Every row belongs to one group in each of 3 separate groupings. Each group adds its own fixed numbers to the row, and there is some noise. The rows also spread widely along 11 directions, which tell nothing about the answers.
In the rows, zero is written as 128.
Known rows, each followed by its group in each grouping:
[101 136 115 138 126 147 135 179 143 111 116 139 116 127 140 151 166 161
  74 146 148 145 105 111 106 100 121 114 140 108  92 124 142 129 156 128
 120 166  82  94 127 124 116 212]  N Nuf (1)
[142 118 117 147 154 140 127 142 118 134 129 139 145  96 167  91 132 119
  95 118 117 120 117 109 127 122 111  88 115 122 144 130 119 143 147 120
 120 148 121  99 132 133 105 148]  Z fev (0)
[125 125 125 122 139 135 151 122  97 113 112 119 137 114 138 137 156 123
 126  93 144 124 119 106 109 119 150 102 115 146 108  99 120 142 153 113
 146 124 126 122 148 115 115 128]  M zufaf (2)
[132 138  90 150  44  97 118  83 119 188 118 111  80 168 113 153 174  82
 100 193 158 168  81  68 168 165 174 141 175 158  51 113 141  60  91 166
 179 145 172 196 149 130 102 133]  Z zufaf (0)
[181 112 176 144 115 168 152 112 108 124  71 150 142 113 179 113 122 153
 111 105 125 116 123  83 128  68  82 120 136 176 153  87 110 192 163 121
 112 102 125 109  94 145 102 142]  M lag (3)
[ 98 117 153 197 135 127 155 130 128 173  83 120 171 127 181 130 144 118
  52 181 114 117 136  55 167 109 153  37  86 163 104  83 103 176  89 140
 146  84  97 104 115 178 125 186]  N fev (2)
[103 116 104 161 144 135 135 134 158 169 118 120 130 113 149 139 122 141
  89 138 143 108 106  92 140 140  98  60  96 142 107 125 111 141 126 123
 130 131 100 105 120 148 110 160]  Y lag (1)
[152  99 100 176 127 173 163 128 157 101 151 178 131 137 178 114 151 164
  94 184 143 117 132  55  92  99 118 116 173 125 149 126 138 131 200 123
 114 142 149  98 124 120 112 195]  Y Nuf (3)
[ 91 131  94 102 173  83 117  59 179 127 199 106 114 125 114 136 142  72
 171 174 146  65 130 147 131 210 178  99 132 165 182 199 138 131 123  98
 113 125 140 117 196 114 103  95]  N lag (1)
[ 75 105 145 148 117 100 170 133 111 163 127  67 162 160  78 119 122 107
 120 121 128 138 166  98  95 184 172 124 108 139 103 114 158 130  79 144
 207 110 180 154 118 103 120  66]  Z fev (1)
[154 143 150 137 139 129 117 147  72 173  93 127 172  98 174 136 127 128
  85  97 110 127 115 112 142  99 123 104  99 138  96 124 125 169 106 133
 150 151 152 119 106 148 113 130]  Z zufaf (1)
[138 125 129 142 131 121 131 117 109 128 117 125 144 118 142  96 123 101
 123 104 120 127 121 111 115 142 117 106 118 124 137 125 120 140 144 120
 157 133 145 121 137 110 105 106]  Y fev (2)
[144  98 106 153 132 166 173 117 117 131 137 145 140 120 167 126 138 140
 126 104 142 103 141  74  92 106 140  95 128 152 132 113 132 130 162 113
 143 118 160 120 139 123 118 134]  Y lag (0)
[115 113 119 162  82 131 131 125 110 130  79 118 120 128 117 106 133  99
 113 107 146 155 123 103 132 146 105  85 112 151 116  84 131  88 130 143
 161 111 129 119 137 123  93 115]  N lag (1)
[146 117 130 152 136 143 146 109 124 174 124 119 147 122 152 128 110 133
 113 117 134 113 126  83 123 129 117 102 103 157 117 123 110 169 125 132
 148 122 156 132 105 136 105 114]  Y zufaf (3)
[108 110 109 158 140 134 146 118 127 113 158 148 137 122 153 129 138 110
 125 146 137  90 154  92 113 131 179  91 132 149 142 114 147 130 143 116
 105 110 135 106 164 147 118 136]  Z Nuf (0)
[121 137 165 159 139  97 110 126 124 130  92 144 188 106 175  84 127  98
  82 174  89 111 130 104 164 140 128  91 122 134 178 137 125 166 110 128
 121 128 131  76 126 157 115 137]  Y Nuf (1)
[188 145 149 147 102 130 104  81  88 176  80 141 118 111 177 137 113  92
 122 113 126 119  97 100 184 104 103 103 111 191 106  94  98 161 108 131
 128 117 142 146 126 165  87 108]  Z fev (3)
[ 97 102 138 156 156 109 177 116 175 155 110  85 149 138 128  89 161 127
  66 195 121 140 102  71 140 163 114  79 124 131 140 133  94 161 132 131
 172 122 104 121 109 108 105 165]  M fev (2)
[143 101 106 142 153 170 168 129 133 136 138 124 127 125 139 135 133 160
 118 100 156 118 127  88  91 115 109  99 105 148 113 107 113 155 168 118
 143 134 131 122 115 107 109 138]  M fev (3)
[135 135 122 141 150 121 107 139 129 111 125 147 150 100 159  91 123 117
 104 127 114 125 120 124 116 132 101 112 121 103 163 144 124 157 161 115
 113 166 120  84 130 123 108 145]  Y fev (3)
[185 151  89 111  84 145  85 101 107 120 129 164  78 120 149 119 147 101
 135 119 145 145  79 136 137 122 106 151 176 135 127 151 135  92 171 133
 109 174 141 132 154 114  86 137]  N zufaf (0)
[138 108 150 135 179 154 145 138 151 152 116 114 139  95 150 113 111 166
  91 109 126 103  96 111 124 116  63  94 104 142 147 141  97 192 151 116
 105 130  92  94  93 131  88 155]  Z zufaf (1)
[162 117 141 126 169 155 149 106  98 159 163 128 180 114 161 127 103 129
 144  93 118  76 159 118  98 133 148 118 107 157 160 169 137 179 131 123
 143 119 200 116 121 121 114  79]  N zufaf (1)
[143 119 135 137 135 155 156 160  78 154 112 126 172 112 157 120 132 160
  95  79 118 139 141  95  96 101 137 122 112 124 103 117 136 162 139 140
 159 147 159 118  99 121 127 124]  M zufaf (0)
[139 133 143  99 163 114 129 125 126 110 122 115 134 100 136 107 155 122
 111 121 127 120  90 139 118 132 108 132 143 123 154 163 120 153 154 106
 123 159 120 110 137 105  92 142]  Z zufaf (1)
[ 63 101 128 163 103 122 172 121 149 146 125  97 125 166 105 134 139 116
 112 151 141 127 162  73 109 158 178 100 121 161 110  90 140 133 101 139
 156  81 118 134 135 140 120 129]  N fev (0)
[130 138 130 131 115 142 121 200  71 142  91 109 145 111 117 117 120 140
  91  42 124 190 130 141  77 111  94 137  92  84  72 107 145 146 142 140
 184 187 137 124  95  91 112 123]  N fev (3)
[104 130 170 118 123 104 121 127 123  99 107 118 137 130 114 106 129 104
 129 126 116 120 132 131 125 140 134 136 141 140 166 121 143 154 126 119
 117 115 114 110 140 129 100 116]  Z fev (1)

New rows, each followed by its group in each grouping:
[ 95 127 182 128 131 100 134 138 146 137  77  97 148 125 126 104 136 125
  89 141 110 139 119 121 134 136 107 118 123 139 151 135 121 180 109 129
 139 119  94 102 106 131 106 148]  N lag (1)
[128 152 160 107 127  92 139 123  45 108  79 102 170 112 140 116 185  70
 122  90 117 154 130 126 119 123 191 122 114 138 115 108 129 135 114 116
 195 136 162 138 167 104 116 102]  N zufaf (2)
[ 92  93 149 174  56 117 175  83 166 185 111  91  96 195  91 136 133 124
 105 196 149 143 131  36 143 161 155 141 177 188  98  88 139 127  90 162
 153  62 142 176 105 147 102 129]  Z zufaf (0)
[101 134 150 145 160 114 114 108 111 103  92 131 167  85 170 120 128  97
 112 116 113  84 133 111 157 119 139  51  86 168 169  85 100 183 135 101
  82  82  72  69 158 174 114 138]  M zufaf (2)
[121 159 132 117 129 111 122 155  82  97 124 154 157 107 161 146 160 121
 112 115 119 123 132 121  93  99 176 136 150  97 108 135 166 141 150 109
 139 168 148 111 160 120 143 160]  Y lag (2)
[108 145 155 120 138 124 106 146 137 148 135 125 139 121 131 147  94 145
 127 113 115  97 145 141 107 135 126 145 127 129 138 163 162 192 116 130
 101 131 121  99 109 143 121 128]  N lag (1)
[ 98 129 139 127 116  67  77 123  92  77 105  95 150  94  87  38 102  46
 146  81 110 155 140 165 115 200 106 127 108 107 203 118 143 115 145 121
 135 137 131  91 157  95  82  47]  Z zufaf (3)
[132 111 136 150 138 140 157 154 115 114 120 133 158 118 154 110 160 147
  81 142 127 130 125  86 105 110 126 116 144 117 132 125 142 137 158 124
 141 142 141 102 123 119 112 168]  Z zufaf (1)
[ 76 166  92  85 161  62 107 124 104  86 117  99 130  90 124 147 209  60
 118 121 150 144  97 147 128 153 189  86  96 121 104 121 111 104 132  88
 153 185  93 117 207 107 115 146]  Y zufaf (3)
[ 83 131 145 123 160 113 132 170 119 105 102 107 164 104 127 108 142 122
  97 103 117 142 130 146 102 136 123 101  96 108 140 132 132 156 132 114
 140 150  94  81 132 113 112 143]  N Nuf (1)
[ 92 105 122 146 131 114 157 130 148 138 137  91 144 145  98 106 131 128
 109 150 136 144 142  96  96 177 136 124 124 130 133 131 141 142 135 138
 169 133 150 128 112  96 112 106]  M Nuf (3)
[106 132 104 163  82 146 103 162 135 144 143 135 105 144 112 137  88 151
 106 119 134 141 126 111  99 143 107 139 144 103  88 128 169 136 145 159
 117 137 115 112 105 131 110 147]  N zufaf (2)
[ 97 126 139 145 121 100 105 134 155 139  83 100 129 116 107  79 119  99
  91 144 119 155  99 134 152 176  72  96 109 128 153 130 111 134 120 140
 137 133  85  95 115 122  82 126]  N Nuf (1)
[ 93 118 108 113 177 136 134 151 132  81 165 116 134 102 112 111 122 130
 138  72 137 108 138 151  58 146 124 109 109 101 162 148 137 156 186  98
 115 137  95  80 153  92 104 131]  N zufaf (2)
[112 110 109 167 119 137 162  71 161 185 136 104  95 157 128 168 127 114
 128 164 158  96 113  70 151 154 154  66 107 204  84 103 106 143 107 134
 142  74 122 158 138 148  96 130]  N Nuf (2)
[139 116 133 129 150 120 142  92 148 120 137 129 127 120 153  95 152 101
 117 158 123 106 110 106 138 140 132 110 147 149 172 148 113 149 146 112
 118 125 126 120 150 126  95 142]  Z fev (0)
[ 97 144 155 130 117 122 116 144 112  94  94 137 139 126 135 131 141 111
 115 116 124 126 139 128 125 116 144 114 123 137 137 101 143 150 126 116
 109 119  91  93 148 147 118 145]  N fev (1)
[133 158 144 104 105  76  93  81  68 115 127 119 130 123 114 124 115  47
 181  92 121 111 134 156 133 167 181 148 131 154 135 130 152 130 110 116
 143 121 179 152 181 117 101  38]  Z Nuf (2)
[147 154 116  99 149 147  89 107 135 125  91 141  85  79 161 153 128 130
 131  75 151  98  60 151 166 100  58  71  95 173 122 114  81 158 158  95
  68 140  46  96 144 152  86 154]  M lag (1)
[127 181 147 133  31  67  37 108 101 134  60 138  79 135 113 136 114  61
 120 149 123 171  82 143 193 142 111 158 155 151  99  92 145 119  94 155
 102 143 100 142 144 164  86 116]  Z Nuf (3)
[ 61  99 114 136 178  84 141 159 121 112 143  53 171  95  70  48 112  90
 114  75 116 145 140 144  74 214 115  88  74  82 158 138 127 128 141 118
 186 141 124  95 140  68  97  73]  Z zufaf (2)
[ 69 101 103 178 107 134 155 148 140 182 145  92 141 158  87 140  95 154
 106 125 147 130 153  72  88 174 134 108 104 127  80 112 158 121 103 161
 175 113 155 131  98 122 122 105]  Y zufaf (1)
[140  94  91 173 132 156 156 107 145 130 158 133 111 134 137 112 122 127
 121 135 148 105 121  78 106 145 112  91 135 137 132 120 129 116 171 124
 138 109 143 125 142 114  97 135]  Z fev (2)
[101 124 137 124 144 125 166 113 142 126 131 111 118 141 123 145 144 138
 125 120 139 110 119 101 101 127 143 116 128 145 112 118 119 167 141 106
 146 113 106 137 138 117 113 144]  Y fev (2)
[100 148 177 131 115  70  93 114  98  79  74 125 167 107 131  66 128  66
 118 126  93 134 130 134 142 152 136 126 138 123 194 116 128 157 131 117
 118 113 112  89 153 135 105 105]  Y zufaf (2)
[117 143 109 126 106 114 111 136 129 153 122 129 112 130 127 132 136 121
 107 132 130 147 101 115 125 140 127 139 146 117  94 142 136 126 125 136
 140 171 125 134 128 122 109 144]  Y Nuf (0)
[135 107 157 175 145 129 166 166 108 181 122 112 213 123 155  82 112 155
  62 140  85 140 150  69  93 137 123 125 127  89 125 155 141 182 124 153
 196 146 196 113  68 108 130 130]  Y zufaf (2)
[112 153 162 122 132  91  97 127 147 117 101 132 137 117 137 112 122 113
 107 151 107 129 112 131 140 131 109 138 138 128 161 141 120 190 133 120
  96 145  90  96 120 139 105 150]  Y Nuf (3)
[100 145  56 147  91 118 135 115  77 137  98 123 102 123 147 209 202  85
 114 123 191 148 112  79 143 112 207  49  85 173  13  40 128  56 110 124
 174 141 128 155 194 147 135 152]  M lag (3)
[120 126 115 103 161 116  97 109 186 145 154  94  83 111  92 100  85 121
 145 101 136 123  90 172 111 186  50 129 110 130 166 184 105 177 159 113
 103 157  83 113 113  92  67 106]  N Nuf (3)
[ 88 142 136 122 107  98 105 110 135 153 122  96 111 139  98 149 111 100
 143 119 135 115 130 140 131 172 141 122 117 158 119 136 147 144  91 131
 131 113 125 130 140 134 106  93]  N lag (1)
[ 87  90 119 161 116 132 159 135 147 123 183 105 124 160  71 107  77 138
 153 112 135 110 174 103  54 184 140 154 148 120 141 134 183 137 153 138
 142 100 170 133 124  91 107  76]  Z Nuf (2)
[144 163 142 103 130 107 114 104  85 106 120 143 135 121 154 142 159  85
 140 120 121 115 122 137 127 116 180 138 142 143 128 138 138 152 132 109
 132 142 142 131 173 126 118 126]  N fev (2)
[122 130  96 173 130 119  86 164 153 126 120 150 121  88 162  92 126 124
  53 164 117 140  79 107 146 138  73  75 138  83 132 142 128 123 167 132
  98 167  77  71 130 140 102 206]  Z lag (2)
[ 77 129 151 131 151 123 143 155 108 136 127 108 169 128 126 143 115 129
 122  95 119 104 171 125  95 133 168 104  83 140 122 115 149 175 102 121
 143 111 125 103 128 139 132 112]  N fev (1)
[146 146 101 115 160 112 113  72 154 174 158 131 110 115 167 137 145  97
 128 159 132  90  85 117 167 150 134  98 127 159 133 176  97 153 122 112
 118 156 128 138 157 138 102 134]  Y fev (0)
[101 121 156 120 136  91 121 107 180 134 167  97 112 138  88 102  85 128
 145 145 111  99 127 137 103 188 110 169 169 123 181 187 155 189 136 122
 106 114 125 124 119 107  96 102]  Z lag (2)
[151 111 143 154 143 150 125 133 124 201 123 118 160 100 160  91  62 143
 109  81 100 108 141 115 119 140  80 103  90 139 150 158 124 197 116 145
 132 123 151 104  77 138 105  95]  N lag (0)
[110 106 162 133 159 102 133  99 174 115  72  83 128 102 112  42 130  98
 101 138 116 143  91 121 155 167  45  81  99 151 207 115  64 178 152 111
 123 112  55  92 111 111  70 125]  M fev (3)
[ 95 131 133 157 148 112 141 169 112 132 124 126 180 121 162 129 152 126
  69 163 116 137 155  97 107 121 174  99 112 109 114 125 150 163 118 133
 152 154 139  95 125 135 136 169]  N Nuf (3)
[153 153 158  81 204 119 125 116 114 114 109 134 170  73 191 126 170 124
 104 121 112  92  93 142 147  96 122 101 118 143 171 166  92 202 150  89
  99 159 102  84 143 134 111 158]  M zufaf (1)
[152 129 177 169 102 140  98 118 122 211  96 121 148 127 139 102  31 156
 107 101  89 114 127 104 151 142  57 133 114 154 133 126 126 222 107 166
 109  94 131 114  49 162 100  85]  M zufaf (2)
[165 110  59 152 150 139 128 114 135 133 188 149 123 103 158 106 132 114
 116 143 142 105 107 104 107 159 122  92 145 107 136 172 144  92 180 120
 140 163 178 119 159  96 101 137]  Z lag (2)
[ 14 131 100 117 102 101 140 171 103  88 138  88 122 152  44 168 134 114
 160  64 164 143 171 136  47 172 197 135 102 111  70  83 187  90 116 122
 167 130 124 129 170  96 134  83]  Y Nuf (1)
[139  98 161 153 161 140 224 118  91 122  95 125 209 134 187 109 210 122
  81 162 125 119 149  45 115  93 193  79 123 158 135 102 111 138 130 110
 208 115 194 129 142 115 133 152]  Y fev (1)
[ 85 138 152 118  99  87  93 119 152 118 116  93 103 143  69 102  95  95
 149 122 127 150 133 157 111 186 109 163 135 133 153 135 149 160 123 138
 121 125 103 118 122 112  88  85]  N Nuf (3)
[ 81 157 165 113  94  83  85 158 135 117  57 103  97 119 101 107 144 106
  86 119 113 175  79 146 152 133  89 139 135 116 119 103 117 154 118 131
 106 149  29 113 124 142  92 169]  Z fev (0)
[117 101 212 149 162 141 199 117  66 118  60 122 227 109 188 106 142 119
 110  93  98  91 192  72 124  78 185  69  79 199 171  57 108 216 107 109
 139  52 141  94 120 168 132 105]  M Nuf (0)
[102 120 101 146 156 135 133 145 158 145 157 126 125 123 135 141 127 141
  97 150 140 103 117 105 119 141 122  96 120 123 113 141 136 143 138 124
 116 144 105 107 130 135 111 164]  Z fev (1)
[154 119 132 121 157 140 139  87  97  94 120 133 140 100 148  89 118  94
 164  60 127  94 125 130 109 132 109  93 102 153 175 118 100 152 172  90
 132 107 136 112 162 107  92  82]  Y fev (2)
[114  88 130 156 160 161 191 110 155 155 167 125 155 142 146 122 109 155
 129 128 129  74 170  70  87 132 148 104 119 157 152 132 126 184 134 120
 134  94 152 120 114 134 122 119]  Y fev (0)
[134  93 144 167 145 175 164 114 123 138  86 125 145 105 166 108 113 133
 113  88 138  98 135  92 129 106  85  41  76 185 148  85  94 158 146 113
 126  76 108  91 119 147  93 130]  N lag (1)
[ 99 138 182 120 103  94 119 123 139 120  59 103 134 133 109  98 146 120
  89 157 115 156  97 114 153 144  97 140 151 140 154 115 118 164 121 138
 124 122  84 108 105 132  99 144]  M zufaf (1)
[114 120 120 123  96 108 140 110 140 175 147  84 112 163  77 134 109 132
 142 128 145 144 136 109  94 185 134 173 147 135  99 150 165 137 116 150
 179 142 184 171 101  87 114  75]  M lag (3)
[140 145 135 132  91 109 138 102  99 155  91 123 125 141 146 156 169 108
 106 147 143 147 102  79 144 113 158 134 143 160  79 104 120 133 115 134
 168 142 159 163 134 132 110 137]  Y zufaf (3)
[141 137 134 105 157 135 142  87 122 140 104 119 121 115 156 150 162 112
 129 119 148 102  94 118 157 115 128  85 100 185 122 117  88 156 130 103
 130 124 107 132 152 137 104 129]  M fev (1)
[ 92 144 105 170 111 110  95 141 138 133 137 148 128 131 137 134 106 113
 100 155 122 112 131 101 132 151 140 104 131 111 113 121 150 137 127 136
 108 129 109 102 142 157 126 153]  Y fev (2)
[110 115 152 141 128 134 160 121 125 111 101 123 146 137 135 116 141 124
 121 122 132 115 138  93 114 121 132 108 124 152 140  99 123 148 136 113
 142 108 123 115 137 127 111 130]  Y fev (1)
[110 126 134 151  70 144 126 145 120  99  74 132 109 144 116 116 151 119
 100 128 146 167 113 104 123 118 107 117 144 131 114  82 137  99 147 141
 137 125  97 111 132 128  99 159]  N fev (1)
[120 116 136 154 178 132 139  98 156 157 132 135 163 109 182 122 117 117
 105 159 116  68 126  91 156 137 126  53  90 165 163 137  95 183 118 111
 111 104 113  92 132 161 112 140]  Y fev (1)
[146 157 113 165  72 120 115 138  56 149  87 161 157 125 185 158 167 102
  79 153 132 158 124  68 146  92 181 115 134 133  60  81 147 103 112 148
 162 161 176 135 141 157 136 157]  Y zufaf (3)
